The same things were measured in two ways. Each way mixes the same 9 hidden numbers, adds some noise and spreads widely along 5 directions of its own, which tell nothing about the thing.
Some things both ways: the first way, then the second way.
[-2.88  0.05  0.28 -1.27  1.00 -1.63  0.73  1.81  2.29  2.50 -1.67  1.58
 -0.76 -1.06 -0.77]
[-1.27  0.99  0.60 -0.13 -5.15  2.21  3.67 -2.66  3.10 -2.21 -1.51 -0.93
  4.46 -0.75  1.04 -0.26]

[-0.33  1.57  0.07 -4.31  1.65 -0.33 -0.08  1.97  0.94  1.98 -0.20  3.17
 -0.45 -3.47  0.49]
[ 0.72 -3.06 -1.51 -2.62  1.72  3.40  0.30  0.02 -1.36  0.90  0.04 -0.38
  1.23  0.50 -2.45  3.63]

[-1.01  2.84 -1.75  1.12  0.73  0.31  1.60  0.28  0.53  1.53  2.47  2.76
 -0.37 -1.11  0.80]
[-0.19 -2.95 -0.05  2.72  0.47  0.86  2.34  2.03 -1.17 -0.54  0.02 -2.29
 -0.36  0.87 -0.66  2.20]

[ 4.62  3.45 -0.42 -0.61  3.71 -0.37  1.49  3.04 -0.37  1.52  3.02  1.90
 -0.08  0.50 -0.10]
[-4.31  1.94 -1.39  1.78 -1.83 -1.42  2.38 -1.63 -1.89 -0.43  0.82 -2.74
  0.65  1.56 -2.71  5.40]

[-1.04 -0.24 -1.00  1.91 -2.82 -2.43  0.32  0.92  1.52  1.25  0.68 -0.10
 -0.55  1.45  0.67]
[ 1.86 -3.70  2.00 -0.20  3.92  1.03 -0.73  0.03 -2.74  0.69 -0.95  1.97
 -2.66  2.15 -0.38 -0.56]

[-2.33  1.74 -1.37 -0.34  1.88  0.75 -0.91  1.94  3.08  2.80 -1.23  0.69
 -0.21 -1.84  0.97]
[ 0.50 -3.39  2.99  1.33  1.02  2.28  0.69 -1.81 -1.29  0.64  0.70  1.00
 -3.33  2.03  0.01 -1.59]

[-1.66 -0.02 -1.58  2.32 -1.75  2.27 -0.72 -2.25 -5.70 -3.48  1.16  0.52
  0.06 -0.10 -3.01]
[ 1.02 -0.64  4.23  3.47 -2.08 -0.19  8.15 -0.34  3.20 -0.86 -0.08 -0.08
  3.13  1.23  1.72 -5.38]

[-4.06  0.33 -0.23  1.86 -2.05 -1.40 -0.31  2.27  1.32  0.98 -0.37  1.26
 -1.20 -0.82  0.08]
[ 0.61 -3.33 -1.49  2.35  1.20 -2.07 -1.21  2.36 -5.44  1.05  1.88 -2.30
 -1.78  1.26  0.86  0.38]

[ 4.68 -2.20  1.11 -1.36  0.47  0.83 -0.37 -1.80  0.29 -3.90 -1.37 -2.66
  0.44  1.82 -1.25]
[-0.30 -2.18 -1.93  0.03 -1.03 -1.37 -1.33  1.04 -1.93 -0.11 -0.05 -1.04
  0.41 -0.77  1.48  1.23]

[-3.59  0.22  1.58  0.72 -2.27  1.25 -2.92  1.47 -4.66 -3.45 -0.96  1.38
 -0.26 -1.65 -0.82]
[-1.04 -0.85 -2.14  1.58 -0.29 -1.33  0.73  1.98 -1.36 -0.45 -0.32 -0.52
  2.81 -0.56 -0.46 -1.34]

[ 0.25 -0.28  0.26  2.02 -1.40  3.06 -1.05 -1.73 -2.85 -3.01 -0.70 -0.46
  1.34  1.74 -0.67]
[-1.78  1.79  0.02 -1.42 -1.81 -1.36 -0.55 -0.97 -0.83 -0.69 -1.34  1.81
  1.52 -0.04  0.87 -0.56]

[ 3.84  0.62 -0.48 -2.12 -0.48 -3.52  0.74  3.63  1.67  1.86  2.01  1.72
 -0.57 -0.25  2.99]
[-0.61 -1.09  0.81  3.22 -1.32 -1.44  4.31  1.78  0.02  1.81  1.03  0.29
  0.65  0.69 -2.24 -2.25]

[ 2.09 -0.15 -1.81 -0.44  0.91 -0.13 -0.47 -0.01 -1.32 -0.22  0.11 -1.64
  0.43  2.40 -0.51]
[-1.03  0.64 -0.07  0.03  0.72 -3.22  3.64 -1.07 -0.69  1.47  0.78 -1.13
 -1.27  1.85 -1.61  1.69]

[ 0.81 -1.92  0.13 -3.08  2.36 -1.92 -1.06 -2.28  0.15 -0.83 -1.38 -2.42
  0.07 -1.19 -2.89]
[ 1.45 -2.02 -1.79 -0.32 -0.04  1.08  2.81  0.96 -1.12 -0.75  0.67 -4.00
  2.99 -0.38  1.49  1.32]

[-3.51  1.84 -1.96  0.83  0.00  1.22  0.40 -1.50 -0.09 -0.89 -0.78  3.16
  0.73 -0.36 -0.01]
[-0.70 -0.95 -2.35  2.08 -1.95 -2.02  1.59  1.05 -1.33 -0.37 -0.23 -2.31
  1.41 -0.30  1.09 -0.14]

[ 2.44 -1.92  0.79  0.74 -0.79  0.46 -0.14 -0.28  1.91 -1.21 -0.68 -2.52
  0.33  0.72  1.54]
[-1.27 -1.61  0.65  0.49 -2.54  3.02 -0.37  1.53  0.24 -0.29 -1.98  1.96
  0.66 -1.21  0.72  0.35]

[-2.63  1.51 -0.60 -0.63  3.80  3.26 -0.42 -2.84 -0.82 -1.22 -2.32  0.86
  2.29 -0.61 -0.40]
[-1.32  0.83 -0.89  0.45 -2.05 -1.13  0.74 -2.50 -1.11 -0.22 -0.81 -0.06
  0.54  1.42  1.06 -1.19]

[-0.04  0.53 -1.25  1.13  0.65 -1.56  0.90 -0.51  1.05  0.65  0.49  0.34
  0.50  0.64 -0.28]
[-0.41 -1.10 -0.23  2.49 -0.74 -1.43  1.63  0.53 -3.26  0.46  0.75 -1.70
 -0.44  1.50  0.88  0.01]

[-1.05  0.27 -0.61  1.69 -1.68  0.95 -0.37 -1.09 -2.33 -2.03 -0.32  0.45
 -0.04  2.23 -2.86]
[-0.47 -0.92 -1.25 -1.71  1.66 -0.61 -0.51 -1.22 -1.27 -1.71 -1.27 -1.07
  0.64  0.37 -0.63  3.61]

[ 0.08  1.78 -0.44  0.66 -1.55 -1.16  1.68  1.23  1.57  1.52  1.81  2.18
 -0.54  0.78  1.15]
[ 1.90 -1.40  3.79 -0.27  0.77  0.71  1.60 -2.28  1.37 -1.52 -2.07  2.74
  0.46  1.87  1.05 -4.89]

[-3.50 -1.52 -0.60  0.13 -1.10  0.28 -3.37  0.73 -0.37 -0.13 -2.25 -1.57
 -0.47 -1.72  0.33]
[-1.59  0.10 -1.16 -0.22 -1.49 -0.60  1.17  1.89  0.27  0.40  0.92 -0.90
  1.32 -1.14 -0.71  0.32]

[-0.48 -0.62  0.36 -1.85  2.49  1.00 -0.98 -2.46 -0.88 -0.47 -1.28  0.06
  0.70 -2.83 -1.58]
[-1.35 -1.01 -1.94  1.32 -3.07  1.31  2.01  2.66 -0.58 -1.02  0.85 -3.41
  3.15 -1.67 -0.29  2.92]

[ 5.29  0.07  1.04 -1.46  1.89 -0.86  1.02  0.19  2.18  0.57  1.34 -1.87
  0.49  0.95  1.45]
[-1.41  0.29  1.57  0.48 -1.40  1.68  1.18 -0.88  1.75 -1.33 -1.31  0.70
 -0.14  0.84 -2.80  0.12]

[-0.82 -0.81 -1.78  0.17  0.94 -0.57  1.25 -1.67  2.60 -1.26 -0.77 -0.87
  0.88 -0.39  1.99]
[-1.06 -1.10 -2.22 -2.54  0.42 -0.35 -2.25 -1.55 -0.88  1.29 -0.95  2.48
  0.17  2.10 -1.26  0.80]

Other things, the second way, with their names:
K922: [ 0.01 -0.94  2.51  2.05 -0.75  0.82  2.80 -1.03  1.11 -1.09 -0.39 -1.18
 -1.81  3.00 -1.04 -0.38]
K489: [-1.42  0.99  0.44 -1.29 -2.30  2.67  1.92 -1.39  1.89 -1.43 -1.72  0.59
  2.90 -0.13 -0.56  0.66]
K494: [-0.29  1.46  1.76  0.11 -2.43 -0.84  3.04 -0.53  1.40 -1.40 -0.40  0.17
  2.61 -0.12  1.40 -3.54]
K854: [-0.39 -0.46  3.92  4.62 -3.09 -2.24  2.44 -1.78  1.44 -2.07  0.50 -0.51
 -1.62  2.83 -2.02 -4.05]
K836: [-0.21  0.44 -0.90 -1.33  0.05 -1.29 -0.67  0.01 -3.75  1.45  1.78 -0.55
  0.15  2.60 -0.94  0.55]
K702: [ 0.20  0.28 -2.34  0.06 -0.83 -1.66  0.28  0.67 -2.71  0.84 -2.19  0.05
  0.37  1.28  3.15 -1.96]
K144: [ 0.64 -0.74 -1.12 -1.26 -2.48 -1.10  0.98 -1.20 -0.31 -0.56 -0.84 -0.13
  3.45  0.13  3.75 -1.72]
K729: [ 2.58 -3.12  1.55 -1.22  3.85 -1.46  0.72  0.13  0.66  0.65 -2.67  3.63
 -0.79  2.82  0.26 -3.49]
K921: [ 0.96  0.02 -0.06 -3.44 -1.38 -0.05 -1.10  0.89 -2.71 -0.02 -0.67  0.54
  2.58 -2.19  5.32 -1.58]
K626: [ 0.31 -0.32  0.34 -2.80 -1.32  1.00  0.15 -2.02  0.75 -2.05 -1.21  0.16
  3.01 -0.44  3.38 -0.15]
K465: [ 0.34 -1.24  1.01 -0.83  0.12  1.51  2.02 -2.88  1.64 -0.41 -1.56  1.83
  1.20  2.11 -0.13 -2.44]
K651: [-0.01  1.39 -1.09 -2.03 -2.10  0.51  2.42 -0.70  1.46 -1.60 -1.28 -1.05
  4.10 -0.85  0.30 -0.41]
K888: [-0.07 -0.27  1.91  2.97 -2.11 -1.91  2.31 -0.79 -1.45 -1.25  1.45 -1.69
  0.64  0.97  2.53 -3.72]
K158: [-3.04  3.15 -2.49 -1.10 -1.68 -1.10  2.82  0.89  2.54 -1.56 -1.14 -1.97
  3.36 -2.26 -3.27  2.91]
K20: [-1.13  0.27  1.90  0.42  1.00 -2.15  0.65 -0.97 -0.09 -1.55 -0.74  0.43
 -0.89  0.74 -0.55 -0.07]
K933: [-0.40 -1.02  0.56  0.38  0.51  1.11  2.10  0.02  0.16 -0.05 -1.71  0.59
 -0.22  0.58 -1.60  0.48]
K438: [ 1.40 -0.43  2.14 -0.33  2.72 -0.15  0.38 -1.00 -0.97 -1.95 -2.22  1.55
  0.03  2.24 -0.67 -2.90]
K170: [-2.17  0.87  1.35  0.15 -1.79 -0.72  0.30 -1.52  1.78 -2.21 -0.15 -0.46
  0.04  0.60 -2.00  0.65]
K832: [-0.98 -1.42  3.98  2.50 -3.21  2.91  1.55 -0.72  2.82 -1.72 -1.18  1.16
 -1.44 -0.11 -2.09 -1.18]
K154: [ 0.40 -1.92 -0.44 -1.34  3.36 -2.57 -1.21 -0.51 -2.42  1.63  0.72  1.61
 -1.65  1.52 -2.07 -0.90]
K757: [ 0.92 -0.75 -0.58  3.15 -2.92 -3.74  2.12  1.73 -3.28  0.02  0.63 -1.88
  2.56  0.50  5.49 -4.45]
K468: [-2.43  1.03 -0.06 -0.40 -2.64  0.63  2.99 -1.75  4.39 -2.73 -1.12 -0.87
  3.29 -0.52 -2.67  2.11]
K203: [ 0.90 -3.45 -1.45 -1.32  4.16 -0.32 -3.23  1.14 -4.35  1.04 -0.81  1.00
 -2.45  2.03 -0.97  2.24]
K744: [-2.44 -0.78  0.01  2.42 -0.29 -0.90  0.39 -1.11  0.41 -2.07 -0.91 -0.83
 -0.50  2.56 -4.00  3.24]
K769: [-3.39  0.46 -2.14 -2.14 -0.10  1.57 -1.66 -2.46 -1.60 -0.78 -0.58  0.19
  1.49  0.69 -2.56  5.56]
K725: [-0.70 -0.73  0.53  1.20 -1.82 -0.77  1.50  0.84 -2.28  0.83  1.94 -1.64
  0.15  1.01  0.70  1.06]
K395: [ 0.22  0.08 -1.21  0.62 -1.17 -1.92  1.34  2.35 -4.40  1.05  1.05 -2.26
  1.01 -0.01  3.10 -0.41]
K221: [ 0.53 -2.04  2.01  0.10  0.34  0.45 -0.97  2.88 -4.16  2.49  1.20  1.55
 -2.32  1.24 -0.59  0.06]
K493: [-0.72 -1.08  0.51  0.05 -2.05 -0.09 -0.53  1.18  1.91 -1.43 -0.95  1.79
  2.04 -2.04 -1.41 -2.23]
K874: [ 1.25 -2.08 -0.20 -0.30  1.10  2.83  1.94  1.61 -0.72  0.76  0.01 -0.54
  1.03  2.60 -2.60  0.62]
K232: [ 1.13 -2.89  2.34  4.18 -0.57 -0.67  4.82 -0.35 -0.37  1.18  0.96 -0.15
 -0.52  2.78 -1.24 -3.71]
K329: [ 1.81  0.16  3.77 -2.51  0.32 -1.64  1.68  0.68 -0.21 -0.08  0.94  1.10
  1.44  0.66  3.07 -3.21]
K623: [ 0.95 -0.11  0.72 -2.09  0.73 -1.18  0.95 -0.13 -1.36 -0.38 -0.61  0.32
  1.47  0.57  1.42 -0.64]
K738: [-0.45 -1.11  0.08  0.72  1.49 -0.50  2.10  2.16 -0.35  1.48 -0.52  0.72
 -1.01  1.73 -3.87  0.96]
K95: [ 3.32 -4.22  3.26  2.29  1.31 -0.94 -0.25  1.56 -1.64  0.09 -1.34  2.26
 -2.41  1.39  1.89 -6.00]
K472: [ 1.03 -1.37 -0.51 -0.59  1.34 -2.64  1.20  1.61 -1.85  0.56 -1.49  0.12
  0.15 -0.24  2.73 -0.52]
K984: [-2.58  3.77  1.35 -0.67 -4.03  0.24  5.38 -2.81  4.75 -1.56 -0.48 -0.21
  4.20  1.35 -3.11  0.43]
K121: [ 0.00  1.08  2.55  0.45 -3.07 -2.05  2.33  2.18  0.11 -0.58  1.96 -0.89
  1.87 -0.84  1.58 -2.86]
K124: [-0.36  0.48 -1.42 -2.78 -0.70 -0.71  1.26  2.21 -1.85  0.83 -0.26 -0.42
  3.57 -0.70  0.85  2.72]
K756: [-0.67 -0.41  2.93  0.81 -2.24 -0.51  2.79 -1.97  2.01  0.10 -0.42  2.05
  0.74  1.41 -0.85 -2.17]
K519: [ 0.88 -1.69  0.10 -0.48  0.35  0.71  0.98  0.47 -0.83 -0.92 -1.40 -0.37
  1.23  0.49  1.72  0.19]
K436: [ 0.93  2.48  1.97 -1.09 -3.31 -1.19  3.66 -0.33  0.52 -0.55  0.72 -0.08
  4.34  0.54  3.10 -5.01]
K950: [ 0.28  0.04 -0.97 -3.29  1.82 -1.26  1.76 -0.27  1.31 -0.41 -0.69 -0.33
  2.30  1.07 -0.88  1.88]
K925: [-2.35 -0.49 -2.03  0.85 -0.41  0.32  1.67  0.23 -1.78  0.67 -0.14 -1.37
  0.23  0.56 -2.06  4.07]
K153: [ 0.72  0.24  2.26 -0.60 -0.05 -0.56  1.50 -3.86 -2.27 -0.41 -0.46  0.24
 -0.60  3.35  2.27 -2.10]
K425: [-0.29  1.74  0.13 -2.11 -1.93 -0.35  3.04  1.19 -1.37  0.57 -0.12 -0.98
  2.94 -1.08  3.73  1.34]
K993: [-1.87 -0.70  0.55  2.17 -0.30 -3.36 -1.22 -2.35 -2.07 -0.81  1.59 -0.33
 -1.58  2.96 -1.46 -0.78]
K75: [-2.16  0.24  1.15  1.23 -1.84  2.53  1.52 -0.37  1.11 -1.01  0.59 -1.20
 -0.56  1.51 -4.50  2.21]
K443: [-2.66  3.30 -0.10 -0.59 -4.26  1.35  3.34 -1.81  2.34 -2.29 -1.58 -0.95
  4.19 -1.17 -0.13  0.48]
K862: [ 0.60 -0.55  0.36 -1.47 -2.27  0.51  0.76  0.57  0.14 -1.45 -0.70 -0.69
  3.15 -1.63  3.94 -1.12]
K453: [ 2.15 -2.39  2.80 -0.27 -0.02  2.74  3.12 -0.99  1.56  0.01 -0.73  2.62
  2.87  1.09  0.69 -5.03]
K296: [-0.36 -4.44  1.32  5.73 -0.55  3.07  3.05  1.53 -0.57 -0.42 -1.48 -1.17
 -2.54  1.20 -1.19  1.43]
K821: [-1.95 -0.18 -0.49  1.31 -0.62 -3.92  0.16 -1.45 -0.28  0.70  0.84  0.34
 -1.55  1.70 -3.24 -0.80]
K46: [ 3.37 -4.57  3.93  0.88  0.82  0.04  2.06  2.66  0.08  0.44 -0.82  2.38
  0.05  1.32  1.53 -3.36]
K894: [ 0.35 -3.05 -0.52  3.18  0.19  0.44  0.58  1.54 -2.52 -0.01  0.54 -1.80
 -1.60  1.65 -1.37  0.04]

Some of these things the first way, each followed by its name:
[-0.47 -0.20  0.47 -0.84  1.25  1.60 -0.71 -0.83 -0.16 -0.71 -1.47 -0.60
 -0.04 -0.69 -1.68] : K626
[-0.63  1.68 -1.43 -1.48  2.81 -1.55  0.90 -0.29  3.21  3.61  0.14  1.69
  0.77 -1.90  1.71] : K489
[-2.40 -1.11  0.05 -2.01  3.11 -0.91 -0.88 -0.22  1.08  0.04 -2.19 -2.24
  0.49 -1.68 -0.02] : K465
[ 6.22 -1.02  0.48 -0.68 -3.08  0.74 -0.77 -1.53 -0.28 -4.08  0.59  0.10
  0.27  1.59  0.37] : K493
[-0.23 -0.78 -1.06  2.40 -0.31  0.87 -0.28 -2.22  0.09 -0.97 -0.46 -1.65
  0.09  1.16 -1.44] : K170
[ 1.62  0.33 -1.12  1.88 -4.49 -1.13  0.95  1.44  2.42 -0.29  1.60  1.34
 -1.77  1.72  0.23] : K862
[ 2.94  0.89 -0.90 -1.89  2.99  1.59 -0.32 -2.20 -0.83  1.49  0.18  0.00
  1.45 -0.50  0.14] : K425
[ 1.13  0.68 -1.10 -1.20  2.76  1.76 -0.39 -3.61 -1.29 -0.81 -0.52 -0.17
  2.43  0.23  0.06] : K933
[-1.15 -0.17 -1.19  2.21 -4.37 -3.28  2.21  2.29  1.65  0.08  2.62  0.22
 -1.55  2.27  3.25] : K729
[ 0.77 -1.00  3.40  0.14 -3.72 -1.17  0.73  3.69  0.92  0.26  0.18 -0.20
 -1.47  2.04  2.08] : K95
[ 0.16 -0.50  1.57  1.51 -1.51 -0.50 -1.86  3.62 -1.95  0.07 -0.18 -2.19
 -1.12  2.19 -0.68] : K20
[-0.28  1.03  0.26 -1.36 -1.59 -1.37 -1.87  3.48 -1.10  0.97  0.11  1.11
 -1.01  0.80  0.99] : K158
[ 2.64  0.10 -0.57 -0.43 -3.06  0.32 -1.75  1.69 -1.51 -2.74  0.27  0.58
 -0.55  1.64  0.11] : K154
[ 3.39 -2.67 -0.32 -0.39  0.39 -1.12 -1.23 -2.75  0.04  1.16  0.37 -3.92
  0.31  0.13 -0.75] : K329
[-1.55  2.60 -1.71 -1.17  3.55  1.62 -0.11 -0.80 -0.68  1.24 -0.48  2.62
  1.54 -1.76  0.43] : K925
[ 1.94  0.01  3.43 -1.36  1.00  0.66  0.89  2.85  0.37 -1.99  0.15 -2.43
  0.19  1.98  3.02] : K702
[-0.40  0.93 -0.58  2.94  0.62  0.76  2.33 -1.31 -1.31 -1.68  1.89  0.63
 -0.09  1.03 -1.30] : K744
[ 0.04 -0.64 -0.80  0.80  3.71 -0.54  1.84 -2.91  2.54  1.64  0.37 -3.26
  0.71  0.34 -0.07] : K922
[ 0.57 -1.79 -0.95  0.40 -3.04 -2.43 -0.17 -0.62  0.39 -1.93  0.71 -0.55
 -0.69 -0.59 -0.55] : K453
[ 5.35 -1.19  1.86  0.97  0.20  0.30  2.15 -1.67 -0.01 -2.26  1.11 -2.17
  0.07  3.13 -1.76] : K854
[ 0.08  0.55  0.75 -2.27  1.34 -0.46  1.50  1.49  2.09  0.54 -0.47  1.73
 -0.59 -0.76  0.58] : K144
[-1.66 -0.76 -3.18  1.66 -2.20 -2.55  0.60 -1.35  0.10 -0.16  1.42 -0.41
 -0.87  0.75 -0.32] : K950
[ 2.39  0.41 -2.21 -0.27 -0.12 -2.17  4.08 -3.79  3.13  3.24  2.79  2.80
  0.87 -0.47  2.49] : K46
[ 3.46  1.80  1.53 -4.08  1.39  0.53 -0.85  2.25  2.40  3.07 -0.52  2.45
  0.30 -1.13  2.07] : K921
[ 0.06  1.80 -1.15  2.14  0.53 -0.47  0.91  1.30  1.37  0.15  0.96  1.41
 -0.42  0.11 -0.35] : K993
[ 1.06 -1.94  1.56 -0.51 -1.40 -1.99 -0.04  2.25 -1.27 -0.11  0.81 -2.46
 -0.56  0.96  1.60] : K738
[-0.75 -1.10  0.77 -3.27  1.42 -2.75 -0.54 -0.42  1.36  1.70 -1.72 -0.35
  0.35 -0.76 -0.30] : K651
